The rows come from 6 hidden closed curves, with some noise, and rows from the same curve form a group. Each curve winds through 8 dimensions. The rows are also pushed far along 6 directions, which tell nothing about the answers.
(in the rows, 128 means zero)
Known rows, each followed by its group:
[119 140 136 119 113 143 162 103  99 142 184 112 126  72 108 112 140 139
 132 130  82 119 114 143 116] : Z473
[ 97 133 171 113 132 103 129 115 111 138  85 117 129 111  71  78 111  67
 136 171 169 112  78 113 156] : Z473
[132 136 133 106 134 121 146 123 139 136 131 126 145 128  97 104 127 104
 121 146 155 131 110 102 135] : Z641
[111 129 106 134  93 141 132 141 116  94 130 110 102 117 136 170 153 128
 148 131  96 103 130 116 116] : Z641
[ 97 119 199 119 125 128 126 106 136 129  95  65  75 135 120 139  87  94
 118 163 171 128  88 108 154] : Z557
[127 130  47 130 153 111  65 139 100  99  94 131 117 123 119 125 175 130
 134 132  97  85 105 190 112] : Z473
[108 121 178 133  99 140 149 118  94 135 125 150 142  83 150 155 111 134
 154 125 121 130 154  99 154] : Z473
[125 131 127 137 100 113 161 122 148 134 141 117 110 124 115 141 135 116
 128 126 126 119 124 113 115] : Z641
[163 158 109 138 109 136 164 127 130 136 119 159 160 109  76  61 144 139
 151 131 125 107 126 135  95] : Z473
[128 118 109 132 116 147 127 138 122 114 128 127 137 171 160 159 123 128
 174 129 149 132 144  75 140] : Z557
[137 124 118 142 101 109 148  98 100 124 125 134 147 123 128 141 126  93
 183 121 140  77 130  80 133] : Z557
[137 133 161 103 151 133 154 104 148 140 184  94 129 124 106 105 115 115
  77 131 145 136 114 118 127] : Z557
[112 134  68 119 143 122  75 159 124 124  78 153 106 112 115 127 179 159
 106 133 115 138 145 203  91] : Z894
[151 129 100 135 133 122 134 118 155 112 161  89 111 167 121 125 137 117
 112 113 124 112 120 135  93] : Z641
[153 130 110 138 127 155 158 170 179 131 172 152 135 189 158 127 134 168
  91 110 127 195 169 138 112] : Z557
[103 164 115 132  92 135 174 133 108 157 155 139 119  44  79 100 158 154
 134 140  77 108 103 149 118] : Z557
[138 148 171 122 140 150 155 123 116 141 157 144 171  92 101  67 113 146
 126 136 111 152 121 133 138] : Z894
[118 131 176 122 108 138 146 119 119 146 116 108 117  95 140 151 105 141
 151 138 115 146 121 111 148] : Z557
[119 134 139 113 121 127 136 131 142 130 111 104 105 151 111 131 125  97
 104 136 167 116 120 110 123] : Z931
[116  94 141 148 162 100  62 135 140 131  53 198 144 121 157 137 117 161
 129 133 170 180 181 157 140] : Z931
[117 128 126 128  98 129 148 130 133 110 127 110 109 130 108 130 143 105
 136 139 123 119 122 117 107] : Z641
[136 128 118 118 112 117 150 119 142 146 122 124 118 118 113 125 131 121
 137 140 126 129 109 122 122] : Z473
[116 107 184 151  98 146 163  73  98 148 164 124 133 100 142 128  75 130
 180 123 142 108 130  67 151] : Z894
[163 141  69 101 138 128 140 131 160 104 149  83 120 155  98 121 160 110
 121 153 117 108  80 124 113] : Z473
[173 134  65 129 129 113 139 136 165 132 131 141 141 162 116 114 146 126
 126 115 129 116 123 126 101] : Z894
[114 129 106 133 125 113 127 138 124 153 119 148 134 138 127 119 127 127
 148 126 133 140 125 125 133] : Z841
[130 122  94 123 139  99 108 120 140 128 129  93  97 151 147 173 139 112
 119 118 128 109 115 132 124] : Z841
[127 135 106 104 118 148 134 145 125 111 143 110 119 114 150 185 156 143
 125 131 101 127 134 114 133] : Z473
[142 116  89 147 103 133 125 130 103  85 154 127 126 117 185 205 160 143
 155 100  63  97 157 131 122] : Z841
[136 120 135 111 174 108  78 111 121 162  62 141 139 135 113  86 100 121
 130 144 179 132 105 147 147] : Z894
[157 112 136 116 138 118 131 110 145 134 122 114 131 149 152 151 110 119
 134 133 146 142 121 110 143] : Z931
[149 138 125 116 107 129 170 116 119 133 128 142 155 122  98  94 136 101
 147 140 136 114 121 110 121] : Z641
[100 142 109 115 131 125 117 140 109 120 129 119 125 128 103 120 146 101
 121 138 136 102 111 124 131] : Z841
[121 140  83  93 128 125 115 124 116 121 116  61  89 143 117 160 153  98
 140 147 126  92  83 121 122] : Z841
[149 129 110 128  95 120 172  99 151 108 175  72  98 117 116 164 136 104
 135 132 102  71  87  86 121] : Z841
[131 123 139 133 124 138 116 125 128 101 125 101 108 125 145 158 130 135
 130 127 109 124 131 136 123] : Z841
[123 167  74 159 109 118 135 146  81 154 114 187 155  88 104  89 168 159
 167 104  93  98 150 171 104] : Z931
[120 151  97 138  93 160 172 157 127 109 190 129 129 122 117 131 161 145
 125 118  85 117 138 116 108] : Z931
[128 136  67 163  86 143 138 160 112 102 153 154 123 119 143 151 164 151
 146  94  58  87 141 141 105] : Z894
[154 128 100 111 150 111 122 115 142 114 152 105 131 138 125 136 147 116
 110 124 117 121 119 143 111] : Z557
[139 136  66 123 132 126 114 126 131 130 126 123 120 114 110 124 152 149
 144 136 108 102 104 140 111] : Z894
[ 87 144 156 125 128 126 123 122  90 131 121 141 123  62  86  93 147 125
 109 143 120 116 127 168 124] : Z931
[130 133 104 142 134 158 109 143 103 134 146 163 140  91 157 132 147 206
 142 108  70 156 164 178 112] : Z473
[137 157  69 172 106 143 132 188 105 152 134 228 169 119 158 122 163 199
 135  62  75 135 204 173 101] : Z931
[108 121  97 111 123 120 116  97  86 112 136  80 103 112 126 165 140  90
 162 150 122  62  79 100 153] : Z473
[122 142 131 113 141 107 119 132 126 151  99 157 141  78  99 109 141 134
 109 136 131 130 126 152 133] : Z641
[112 114 200 155  88 126 189  97 141 122 163 110 126 153 122 124  90  87
 147 132 174 134 144  60 130] : Z557
[115 123 100 137 102 109 133 128 137 118 122 112  94 123 137 175 146 121
 139 128 115 103 121 119 121] : Z641
[130 106 147 108 135 118 126  83 127  92 128  79 120 142 125 155 121  77
 144 163 177 102 111  78 144] : Z894
[118 121 136 151 111 137 138 113  85 110 127 153 161 153 123 103 117  91
 176 131 171  94 147  82 138] : Z931
[149 150 159 127  91 177 214 121 110 137 183 140 181 168  86  38 107  91
 153 125 159 124 138  68 110] : Z894
[133 133 135 145  94 129 173  99 130 115 157 103 125 112  83  92 112  98
 159 144 121  72  76  83 128] : Z841
[130 115 134 165 100 159 124 150  88 109 140 200 177  95 181 151 123 180
 175  90  67 135 184 119 141] : Z641
[138 136 128 112 156 119 113 121 129 149 108 120 136 159 117 108 112 104
 116 128 180 111 118 113 138] : Z894
[113 115 158 154 112 128 130 126 127 125 163 145 126  76 160 166 118 166
 119  93  71 137 159 135 126] : Z641
[128 123  52 153 103 118 120 140 116 114 104 153 133 165 116 120 142 103
 182 129 143  70 111  93 128] : Z931
[116 137 193 114 134 147 148 115 143 130 150  95 118  87  96  98 107 141
 104 155 122 156 103 131 132] : Z841
[111 126 124 121 150  88  89 133 144 155  57 156 136 151  83  80 122  99
 121 132 198 140 136 133 104] : Z557
[124 124 180 171 110 125 161 116 124 144 173 158 138  64 165 155 104 180
 131 104  76 144 150 131 159] : Z641
[139 127 140 127 140 120 132 134 165 130 117 118 127 190 105  83 117 103
 107 133 168 162 129 136 102] : Z841
[100 115 176 164  76 113 194  90 114 140 164 128 127 112 124 132 100  98
 179 134 146 118 130  64 145] : Z931
[138 139 122 158 109 144 137 159 133 119 145 175 146  97 141 131 140 179
 117  93  74 132 166 150 112] : Z841
[133 104 176 118 152 116 115 105 170 151 127 101 101  99 161 173  92 166
 102 135 123 175 119 133 151] : Z841
[151 107 115 150 117 129 132 134 121 100 106 173 163 194 156 123 130 103
 162 124 169 139 176 110 123] : Z557
[159 114  93 161 128 126 140 144 162 112 167 154 153 199 166 138 128 142
 137  92 132 154 173 112 108] : Z841
[122 138  84 121 129 125 110 145 127 135  92 134 106 139 115 131 147 121
 113 133 150  95 115 138 127] : Z557
[148 131 143 137 119 130 151 119 159 121 143  97 119 182 114 109 106  96
 115 112 158 110 124  97 104] : Z641
[128 122 119 129 131 121 124 131 147 111 127 140 128 108 112 122 144 138
 116 141 119 136 127 142 118] : Z931
[120 126 116 127 127 132 134 123 130 109 156 112 116 139 112 120 149 115
 115 134 128 129 131 140 104] : Z894
[143 127 112 114 154 128 125 144 178 136 129 113 114 201 145 143 131 129
  86 130 190 170 152 121 117] : Z557
[113 125 179 158  91 128 151 129 102 134 104 177 153  83 125 108 105 126
 165 126 111 122 136 113 153] : Z473
[ 78 103 157 135 106 129 104 109  79 131 103 100  93  92 182 209 106 136
 192 142 108 124 117 100 175] : Z841
[114 117 163  99 149 140 116 121 118 134 130 108 120 142 143 138 114 112
 101 137 157 153 135 129 143] : Z894
[112 124  92 157  96 139 118 140  83  72 106 141 139 157 123 129 148  90
 189 136 132  67 127  95 132] : Z894
[143 128 172 157  78 174 219 136 157 132 222 121 146 172 155 129  92 146
 147 103 115 173 160  57 123] : Z473
[108 127 227 124 122 147 154 108 111 172 107 125 135 134 123  91  62 109
 139 138 186 155 127  90 160] : Z931
[146 109 101 131 123 112 113 117 123 113 106 121 123 143 164 178 131 119
 164 130 126 109 124 112 145] : Z931
[132 143  99 131 118 144 137 130 111 143 130 137 136 133 123 118 135 144
 156 119 137 114 140 113 114] : Z473
[127 130 143 122 147 114 128 133 148 129 138 136 128  96 132 142 143 150
  93 138 116 163 138 160 136] : Z641
[132 101  87 139 136 139 109 123 135  92 189 104 113 138 200 221 140 167
 139 112  91 130 148 109 140] : Z894
[120 138 131 112 135 143 124 118 106 105 149 105 133  96 104 116 144 124
 126 141 109 110 114 133 122] : Z641
[139 124 105 145 131 120 111 126 111 124 124 133 134 142 140 123 128 127
 148 110 107 106 123 143 124] : Z841
[104 132  90 159  74 142 138 148  96 105 126 150 117  91 141 165 160 156
 182 125  72 100 139 121 122] : Z473
[172 123 193 121 114 145 211 116 192 138 220  98 133 149 161 151  99 138
  78 105 107 192 150 103 122] : Z931
[122 140 135 155 102 134 155 131 114 126 133 160 148 112  92  67 138 135
 154 129 111 137 141 149  98] : Z641
[115 135 159 117 114 145 143 121 102 133 129 101 127 145 133 138 109  97
 142 124 151 109 126  85 142] : Z841
[152 110 108 160 106 150 148 115 117 135 162 167 159 154 170 138 108 155
 177  93 134 121 172  83 123] : Z894
[124  99 166 143 130 117 134 114 152 132 160 126 125 135 153 142  96 126
 111 115 127 157 134 114 140] : Z557
[172 128 126 166  81 159 188 126 133 123 162 158 174 180 146 112  98 128
 188  96 141 108 157  46 124] : Z841
[128 143 104 119 157 132  91 144 114 142 126 134 127  97 146 152 140 168
 106 108  98 117 128 159 142] : Z894
[148 129 147 108 150 121 122 115 140 154 118 123 131  98 133 127 118 152
 115 135 115 154 116 156 139] : Z931
[133 144 134 110 130 148 163 131 163 130 186  69 105 157 109 116 125 122
  96 133 123 144 100 116 111] : Z473
[103 110 130 138 119 114 110 124 125 112 127 133 121 124 135 156 124 109
 127 115 134 105 137 102 128] : Z557
[105 115 153 143 115 120 136 127 131 145 121 149 128 105 136 129 113 150
 155 145 122 173 134 127 142] : Z473
[126 152 142 120 104 143 189 117 139 109 182  71 116 118  75  98 130  93
 125 157 113  93  67  92 132] : Z641
[119 138 156 141 108 145 164 133 120 120 166 144 141 124 125 117 135 127
 117 115 128 137 166 120 115] : Z931
[139 130 148 101 181 117 105 104 151 129 152  71 108 120 121 130 117 128
  76 137 131 128  91 150 138] : Z894
[116 108 115 124 158 125  83 144 152  90 129  89  97 175 173 194 135 132
 104 133 138 151 138 130 140] : Z473
[122 126 136 134 130 133 114 143 128 112 140 146 128  93 153 163 147 163
 101 108  87 147 166 161 119] : Z557
[114 118 142 104 124 116 160  77 144 100 196  41  88 106  99 158 130  76
 107 165 131  81  65  80 142] : Z931
[119 147 108 141 131 124 117 134 108 136 118 156 148 100 103 101 136 143
 146 123 124 100 125 129 129] : Z641
[148 134 124 106 134 128 132 124 132 118 124  96 112 124 132 149 146 124
 116 143 114 128 113 150 127] : Z557

New rows. What belongs after each?
[159 141  85 108 146 131 120 146 160 134 150 107 120 147 157 177 144 157
  99 100 109 131 139 127 116] : Z557
[122 154 125 104 122 153 136 140 103 128 146  91 116 121 122 135 142 123
 119 120  97 110 111 134 123] : Z841
[118 108 189  96 158 116 121 103 150 114 121  72 100 132 142 168 105  98
  96 173 172 157 104 109 173] : Z641
[104 136 150 133 103 121 138 124 110 146  84 151 123  85  90  92 132 124
 149 151 133 131 123 145 118] : Z473
[129 122 147 108 164 129 101 113 129 148 134  99 113 104 155 160 102 150
 106 127 119 130 102 131 163] : Z894
[133 127 127 105 126 127 136 113 120 111 131  72 102 144 123 139 134  85
 129 152 124 106  86 127 134] : Z931
[115 135 157 114 114 169 152 122 101 129 156 108 129 122 125 115 116 123
 134 135 125 128 122 106 134] : Z894
[135 113 104 146 129 118  95 128 122 119  91 138 122 132 141 132 124 136
 159 130 112 116 114 143 132] : Z841
[124 136 126 133 131 126 130 149 152 113 149 130 119  93 129 146 152 166
 102 131  78 161 134 165 120] : Z473
[129 153 167 121 159 126 119 146 124 163  85 191 168  75  94  57 132 169
 102 146 135 186 148 192 135] : Z641
[124 126 177 148  99 132 176  93 101 127 165 128 147 101 102  83 107  99
 154 130 116 105 114 109 131] : Z473
[131 141  70  89 147 125  88 136 117 105 110 105 115 113 109 148 178 120
 106 131 112  90 118 155 100] : Z641
[131 123 171 111 144 142 137 119 124 140 143 137 153 141 131 103 112 122
 109 131 162 169 155 126 130] : Z894
[127 143 112  82 174 122  83 132 153 116 102  42  70 131 112 151 153 130
  81 164 123 138  78 184 121] : Z557
[117 137 118  95 140 132 115 153 130 126 119 108 111 125 130 151 143 122
  98 140 113 136 107 143 143] : Z894
[106 100 129 136  93 125 149  93 112  86 167  61  91 122 164 216 124 100
 185 154 110  91  93  60 165] : Z931
[121 107 136 153 105 146 144 131 111 109 125 164 163 206 150 120 104  91
 177 127 202 132 172  52 141] : Z931
[146 120 115 120 155 133  97 145 158 143 127 129 127 155 164 152 111 161
 106 101 125 156 141 131 126] : Z641
[139 114 135 106 144 133 127 133 181 126 135 107 116 164 153 172 115 136
  95 133 169 162 142  90 135] : Z931
[130 131  84 141 133 120  98 153 133 129  90 152 133 165 127 123 130 124
 137 116 155 101 128 114 129] : Z841
[143 143  68 122 142 108 124 140 168 127 135 107 106 147 101 122 160 132
 104 131 117 122 102 155  99] : Z473
[145 147 104 113 145 125 116 126 132  96 140  90 129 132  89 105 158 107
 107 126 110  99 110 153  92] : Z557
[106 104 160 120 144 125 117 105 129 126 157 108 121 116 145 155 104 118
 114 132 140 134 122 101 152] : Z557
[134 109 132 147 121 138 116 134 119 125 123 141 132 154 169 142 106 133
 146 108 118 131 140 122 139] : Z473
[134 130  66 101 172 120  53 155 134 109  63 147 125 123 120 137 167 150
 107 147 138 125 128 174 120] : Z931
[129 129 138 138 114 141 154 131 146 124 176 127 122  99 121 121 123 145
 103 119  85 122 111 129 127] : Z931
[103 131 121 127 121 134 129 143 132 121 123 126 117 147 115 123 138 118
 125 142 151 138 132 119 122] : Z931
[130 132 109 121 144 114 121 122 124 142 128 108 118 147 127 125 132 119
 132 134 134 131 110 143 131] : Z931
[120 123 171  90 168 110 101 102 125 178  92  93 110 126 128 119  95 116
 111 144 163 164 102 149 147] : Z841
[131 160 133 101 145 133 139 159 132 157 122 154 152 115  87  65 143 133
  84 131 118 162 125 174 116] : Z894
[121 118 116 118 117 125 124 144 135 125  97 139 128 157 128 137 124 100
 136 140 158 123 122  93 142] : Z841
[170 170  68 103 128 130 180 127 151 129 196  66 120 171  87 104 167  99
  99 120 116  92  91 128  87] : Z931
[163 145 145 140 131 146 183 116 149 156 183 159 182 150  98  48 111 145
 130 112 155 161 158 110  98] : Z894
[148 139 126 156 112 112 146 132 129 140 112 175 154 117 107  85 126 124
 132 111 120 106 131 141 121] : Z641
[136 133 136 142 116 136 137 127 121 148 125 151 152 129 123 103 102 133
 150 105 135 113 135 100 126] : Z641
[ 98 140 128 114 125 110 108 111  95 113  77  99 109  97  83 129 134  76
 144 165 161  49  75 101 154] : Z641
[103 125 132 119 130 113 111 121 106 142  99 135 124  94 115 131 119 110
 134 141 137  96  99 113 160] : Z841
[139 133 145 131 129 134 155 113 144 130 158 121 137 121 120 118 125 146
 133 137 134 150 137 117 120] : Z473
[105 118 142 129 122 107 104 127 122 152  54 134  99 120 129 136 111 119
 142 148 155 127 110 136 147] : Z557
[103 133 127 118 123 119 115 101  85 109 134 106 131  67 101 138 141 108
 156 134 102  75 106 112 129] : Z557
[133 137 121 148  77 131 180 124 116 148 144 161 143  88 114 114 133 141
 171 122  94 115 129 109 120] : Z473
[175 122 121 109 166 112 110 133 170 152  94 137 141 177 146 121 117 139
 110 126 160 180 141 153 124] : Z931
[127 135 102 138 129 120 108 125 118 119 116 121 112 103 135 155 152 154
 143 121 103 115 140 157 110] : Z841
[131 118 140 112 111 147 152 118 122 138 145 114 129 123 147 146 112 130
 153 139 116 140 113  96 148] : Z473
[ 97 128 146 143 125  98 121 103 114 133 112 127 116  97  75  80 120  92
 128 141 141  92  96 139 122] : Z557
[133 146 147 123 127 124 157 143 149 124 151 126 142 111 104 107 129 122
 106 136 107 137 107 123 139] : Z473
[117 131 161 104 127 125 139 100 108 162 137  88 113  97 132 145 107 119
 138 134 120 124  99 116 149] : Z841
[143 131  98 117 143 111 123 138 148 123 142 112 122 152 125 131 142 108
  94 117 115 115 107 145 121] : Z473
[111 132 152 126 104 133 162 120 127 119 155 128 137 114 104 119 132 109
 126 130 138 127 144  96 113] : Z557
[143 124 128 143 112 138 148 115 131 120 128 113 134 176 112  94 105 100
 168 138 160 109 108  86 124] : Z473
[122 120 121 101 135 128 108 120 110 157  95 127 120 119 134 132 122 128
 143 141 136 138 114 137 138] : Z473
[134 134 158 117 126 140 147 126 118 139 138 132 138  99 126 109 126 139
 124 135 101 155 126 152 132] : Z931
[135 142 193  70 155 143 144 113 164 155 118  73 113 127  85  92 103 111
  76 164 175 167  95 123 127] : Z841
[121 118  80 168  87 125 125  96  65 116 114 165 144 109 121 117 136 113
 216 119 129  40 130  95 121] : Z894
[103  98 108 141 122  93  83 120 108  87  84 130 114 129 132 162 136  80
 153 140 135  77 109 115 144] : Z641
[156 129 108 144 145 113 115 155 175 133 102 145 120 179 153 140 131 152
 100 115 150 162 154 158 120] : Z641
[138 123 133 138 146 104 123 146 166 152 112 180 146 136 139 119 132 159
 101 118 144 196 173 162 116] : Z641
[134 137 149 161  77 121 172 115 102 134 103 163 146 120 104  92 119  96
 170 120 143  84 137 106 121] : Z557
[114 121 131 121 138 132 107 148 119 141 109 138 130 159 151 135 116 122
 127 120 143 151 138 127 142] : Z473
[128 154 111 134 128 136 140 155 129 121 150 130 135 138  98  86 146 122
 104 118 103 118 116 154 111] : Z894
[142 142  85 106 159 122  82 136 140 123  91 110 101  85 115 140 162 170
 107 147  95 123 102 191 115] : Z473
[100 130 173 119 121 123 130 134 118 158 108 141 124  88 136 142 110 135
 119 130 122 149 129 126 155] : Z473
[104 113  80 173 107  98  79 152  91 134  37 204 139 149 158 145 142 137
 199 110 149 124 180 142 122] : Z841
[111 135 111 129 120 130 135 140 115 153 137 140 124 125 140 139 132 139
 134 120 121 132 132 126 138] : Z931
[149 122 168 119 100 146 193 105 132 118 176  95 138 159 130 123 108  86
 138 137 135 132 118  79 133] : Z931
[ 72 113 170 133 107 121 110  89  54 166  92 139 106  26 138 149 107 144
 179 140 104 104 114 136 163] : Z473
[124 140  96 114 120 135 139 112  95 130 149 102 127 121 111 124 139 108
 154 133 122  81  98 107 129] : Z473
[125 102 100 152 120 141  89 153 100 112  92 164 136 181 213 199 119 142
 171 101 142 124 178  98 158] : Z931
[146 116  99 140 117 114 118 144 149 118  89 129 116 196 165 170 129 112
 146 115 161 130 151 110 122] : Z931
[139 131 122 116 121 138 136 128 120 128 123 147 157 142 111 106 133 112
 142 119 150 126 153 106 104] : Z641
[132 121 159 131 148 127 121 111 127 139 125 126 137 139 115  79 102 122
 126 136 143 148 117 146 129] : Z473
[ 86 133  84 129 140 111  76 149  99 134  89 146 101 103 124 139 164 138
 117 128 118 116 131 182 120] : Z894
[142 119 114  89 160 108 106  96 131 146  88 117 128 153  96  94 131  84
 117 155 201 121 113 133 115] : Z894
[ 99 133  84 123 143 117  74 142  82 144  79 154 120  96 151 166 152 156
 151 128 122 112 137 156 148] : Z931
[139 117 147 123 134 125 123 121 125 122 105 130 130 137 147 138 126 122
 132 142 142 148 138 140 136] : Z557
[107 145 123  74 180 126  65 154 130 151  72 120 101  71 121 146 157 174
  77 157 114 175 119 205 133] : Z473
[135 105 167 154 116 132 133 121 132 111 119 153 142 156 154 138  99 115
 135 116 161 129 162  93 138] : Z931
[151 135 117 151 101 117 162 124 135 115 141 134 135 131 114 119 129 106
 134 114 111  81 114 114 125] : Z641
[124 129 111  96 141 111 115 117 130 152 108  97 110 137 127 151 125 105
 131 142 157 116 100 108 142] : Z841
[121 125 155 112 149 143 115 121 120 115 137 115 135 115 125 121 123 133
 120 141 128 148 129 133 131] : Z641
[143 123 136 103 143 135 125 120 151 131 159  84  97  79 160 181 136 179
  99 131  56 168 114 172 127] : Z841
[131 105 128 118 146 106 115 115 146 143 125 131 123 140 151 150 114 121
 111 127 148 145 129 124 143] : Z557
[137 120 104 108 123 138 129 129 122 134 121 124 129 139 143 144 129 126
 152 139 125 134 115 113 138] : Z473
[137 133 128 131 111 117 162 120 164 139 134 116 122 159 108 125 117 103
 124 129 178 116 127  77 119] : Z931
[149 146 120 162 131 121 130 134 127 138 121 179 156 125 108  70 139 154
 124  98 122 131 168 176  88] : Z641
[119 159 155 149 115 154 160 137 112 147 151 147 148 109  96  67 119 152
 135 117 117 132 137 135 116] : Z931
[132 136 153 121 145 146 121 124 116 133 135 115 136 125 134 121 106 135
 124 123 130 125 120 119 147] : Z473
[132 124  97 141 111 141 131 136 125 127 135 128 130 158 153 155 114 130
 161 112 130  99 125  77 143] : Z557
[167 139  65 100 153 129 112 124 138 114 142  91 123 144 117 127 151 119
 111 130 110  83  83 140 120] : Z894
[158 130 166 173  84 132 205 109 124 124 155 172 188 173 129 100  93  88
 176 108 186  98 165  34 144] : Z641
[156 131 134 122 142 148 128 136 145 114 142 132 145 128 130 114 128 152
 110 127 112 147 134 140 122] : Z931
[105 116 100 139 155  99  60 152 134 126  44 158 111 146 141 143 148 148
 132 143 163 165 156 177 123] : Z641
[134 121 153 141 110 128 138 124 110 137  95 153 142 121 154 138 117 135
 169 131 133 146 149 122 143] : Z557
[113 120 126 118 136 116 103 132 139 150  96 122 102  97 143 163 121 157
 132 143 119 147 109 137 152] : Z931
[162 126 107  90 146 114 127 113 162 128 119  77 105 158 116 134 141 105
 109 147 141 138 101 142 105] : Z841
[161 160  85 133 129 124 151 144 158 135 132 123 124 156  94  89 153 133
 111 127 131 120 116 155  97] : Z641
[ 98 131 136 137 117 128 109 138  98 124  93 150 131  83 128 146 124 136
 154 136 120 101 123 110 159] : Z641
